There are 4 ways to turn a row about zero (a turn may also mirror it). The second row of each pair is the first, turned, with some noise. The first 36 pairs use one turn. New pairs use 3 turns, one after the other, and a turn may come again.
(in the rows, 128 means zero)
Known pairs, each followed by its turns in order:
[169 132 133 143  99 140  91 152]
[112 116 124 154  88 107 102  97] -> (3)

[137 189 118 164 117 123 110 133]
[115  90 160 160 112 102 161 122] -> (3)

[158 138 143  47 169 108 125 161]
[189  97 125  57 127 113 102 149] -> (2)

[116 110 105 153 113 134 105 115]
[103 153 111 145 145 146 135 122] -> (2)

[ 83 103 122  67 139 135 142 147]
[128  91 142 174  87 106  96 105] -> (1)

[168 129 162 121 122 121 124 118]
[ 96 118 140 129 163 112 122 129] -> (0)

[135 139 121 131 139 124  70 113]
[110 119 171 148 111 132 100 141] -> (3)

[122 123 118 151 102 130 151 102]
[121 140 141 165 111 151 137 117] -> (2)

[140 127  80 106 116 102  99 121]
[123 125 143 113  96 150 163  89] -> (1)

[135 126 153 120 132 121  63 118]
[102 164 113 109 142  81 112 132] -> (0)

[143  93 129  82 122 133  47 167]
[ 72 147 115 149 105 128  49 140] -> (3)

[167 128 148  84 137  53 127 124]
[ 74 152 153  59 129 108 118 111] -> (3)

[136 134 131 185 134 209 117 131]
[ 83 133 127 157 195 148 141 179] -> (1)

[128 110  85 129 144 157  67  95]
[ 97 118 158 152 107 175 184 144] -> (1)

[ 76 134 113 141 120 145 124 123]
[ 94 129 145 138 158 141 134 101] -> (2)

[ 99 116 125 111  85  47 149 173]
[ 90 135 131 126  88 167 163 211] -> (0)

[ 85 107 126 123 158  94 151 121]
[131 136 125 178  85 130 139 144] -> (0)

[192 137  85  52 157 148  94 124]
[221 165 103  79 160 126 123 137] -> (2)

[125 131 113 124 163 110 120  69]
[158 130 136 169 163 129  94 144] -> (2)

[ 83 120 150 133 137 123 133 127]
[134 101 100 140 111 112 116 153] -> (1)

[163 176 154 110 168 128 110  98]
[124 149 186 113  85 101 143 154] -> (3)

[161 130 154 110 133 209 107 120]
[116 127 194 156 176 123 134 164] -> (1)

[138 209 209 122 118 133 131 110]
[ 80 152 172 132 171 153  49 117] -> (0)

[ 94 141 121 153 203 188  99 115]
[191 141 104 147 109  90  70  81] -> (0)

[ 60 146 132 175 162 140  77 150]
[105 131 154 211 148 164 151 152] -> (3)

[145 122 136  94 104 139 156 118]
[155 143 159 115  95 142 127 122] -> (2)

[130 159 151 133 123 132 151 115]
[137 112 158 148 116 111 146 131] -> (2)

[121  89 166 120  74  97 131 164]
[ 58 110 105 104 103 143 144 163] -> (0)

[ 90 132 103  47 128 168 204 109]
[178 129  77  76 162 104 135 208] -> (3)

[109 120 114 107 103 177 131 143]
[150 121  84 150 129 114 110 155] -> (3)

[142  92 102  76 117 187 145 209]
[155  79  36 100 152 168 143 148] -> (0)

[133 111 105 120 149 122 144 121]
[121 149 130 143 105 140 120 117] -> (1)

[143 133 136 134 121 122 101  81]
[112 157 152 126 141 100 135 102] -> (0)

[209  89 122 108 121 141 151 110]
[143 200 172 147 142 118 147 105] -> (1)

[137 106 129 155 129 118 123 141]
[108 134  96 136 114 124 123 130] -> (2)

[ 80  94 107 145 125 127 111 162]
[122  90  85 169 120 144 136 114] -> (1)

New pairs. What belongs after each?
[122 162 153 120 123 146 126 136]
[108 146 123 103 114 144 125 151] -> (2) (2) (2)

[115 142 116 160 107 136 120  81]
[128 119 120 126  95 132 181 131] -> (1) (1) (1)

[133 155 117 130 129  68 137 142]
[ 73 127 139 150 118 150 116 120] -> (1) (1) (0)

[145 144 110 124 123 140 136 161]
[147 124 136 139  98 105 121 109] -> (2) (2) (3)

[130 107 209  89 130 179 199 107]
[174 190 179 144  78  89  69 101] -> (0) (2) (0)

[108 171 118  59 126 128  47 126]
[100 156  55 131 195 121 145  88] -> (0) (3) (3)

[126 101 125 154 154 152 118 130]
[121 148 129 131 133 153 160 152] -> (3) (1) (3)

[110  86 133 141 168 118 116 148]
[155 131 174 138 122 165 141 117] -> (1) (2) (0)

[137  99 157  85 127 148 132 101]
[148 162  90 132  90 144 134 126] -> (0) (3) (3)

[114 126 122 164 123 122 129 209]
[101  77 152 158 153 155  89 153] -> (0) (3) (3)

[147 128 164 120 119 184 132 143]
[146 153 134 106 168 158  97 104] -> (3) (3) (3)

[147  47 139 127 128 152 139 121]
[ 98 121  81 182 119 154 154 121] -> (2) (1) (0)

[113 116 126  71 101 165 209 106]
[160 115 226 134 145 112 163 113] -> (0) (2) (3)

[195 159 120 137  63 155 106 120]
[154  80 145  58 144 114 177 123] -> (0) (3) (2)

[141 126 101 125 110  47 130 140]
[103 163 143 123 120 118  73 177] -> (1) (0) (1)

[134 146 174 144 131 141 172 112]
[129  81 102  99 114 150 110 144] -> (0) (2) (1)

[115  77 128 118 119 132 134 151]
[147 118 109 162 163 125 140 119] -> (3) (3) (1)

[114 132 120  80  92 209 101 177]
[ 32 168 114 102 130 112 115 164] -> (2) (1) (0)

[127 115 141 114 161 114  90 175]
[137 152  78 142 140 163 105 133] -> (3) (3) (1)

[176 109  47 191 128 164 135 127]
[ 88 216  91 113 165 142 125 176] -> (2) (2) (1)

[151 124 134 160  83 168 118 153]
[115  99 127 189 112 102 109 138] -> (1) (1) (3)

[141 118 141 209 134 119 111 115]
[158 121 146 123 178  75 149 102] -> (2) (0) (1)

[129 118 115 168  78 140 141 128]
[136  94  83 159 134 149 119 127] -> (1) (3) (0)

[121 119 152 160 209 135 152 144]
[ 95 189 161 168 155 112 109 145] -> (0) (3) (2)

[143 126 106 118 128 110 169 100]
[120 140 127 120 129 139  73 139] -> (2) (1) (1)

[151 122 154 151 124 138 110 161]
[118 131 135 123  94 105 165 125] -> (2) (1) (1)

[132 129 151 127 181 150 131  89]
[ 85 109  89 135 127 163 139 121] -> (2) (2) (3)

[163 160 126 132 153 130 125 156]
[140 105 118  99 174 128 134 111] -> (1) (3) (1)

[135 195 122 125 115 172 159 136]
[117 119 106  80 167 107  76 153] -> (1) (2) (2)

[133 108  93 142  74 173 124 106]
[102 138 131  59 163 140 144 119] -> (3) (0) (3)

[ 82  91 176 156  51 151  99 168]
[ 33 134 130 144  97 198 112 141] -> (0) (3) (3)

[ 96  73 120 137 137 142 175 124]
[ 90 137  85  92  97 128  96 121] -> (0) (1) (1)

[166 155 133 131 172 130 171 164]
[190 141  85 146 106 125 136 149] -> (3) (0) (3)

[102 168 130  67 121 125  70 106]
[111 162 150 180  64 125  97 101] -> (2) (1) (3)

[ 89 108 124 109 139 151 131 140]
[149 155 169 124 121 129 116 125] -> (2) (0) (0)

[ 85 108 117 143 121 116 105 126]
[133 120 129 125  86 146 121 162] -> (2) (2) (1)

[122 101 119 123 117 134 132 136]
[129 139 145 146 119 141 130 111] -> (0) (3) (1)

[125 112 144 127 153 173 145 102]
[ 99 111 111 122 159 103 112  97] -> (0) (3) (0)

[117 122 121 131  84  84 115 163]
[ 76 127 111 173 142 125 109 135] -> (2) (1) (2)

[102 129 128 157 123 133 122 110]
[114 135 113 138 126 134 104 151] -> (3) (0) (2)

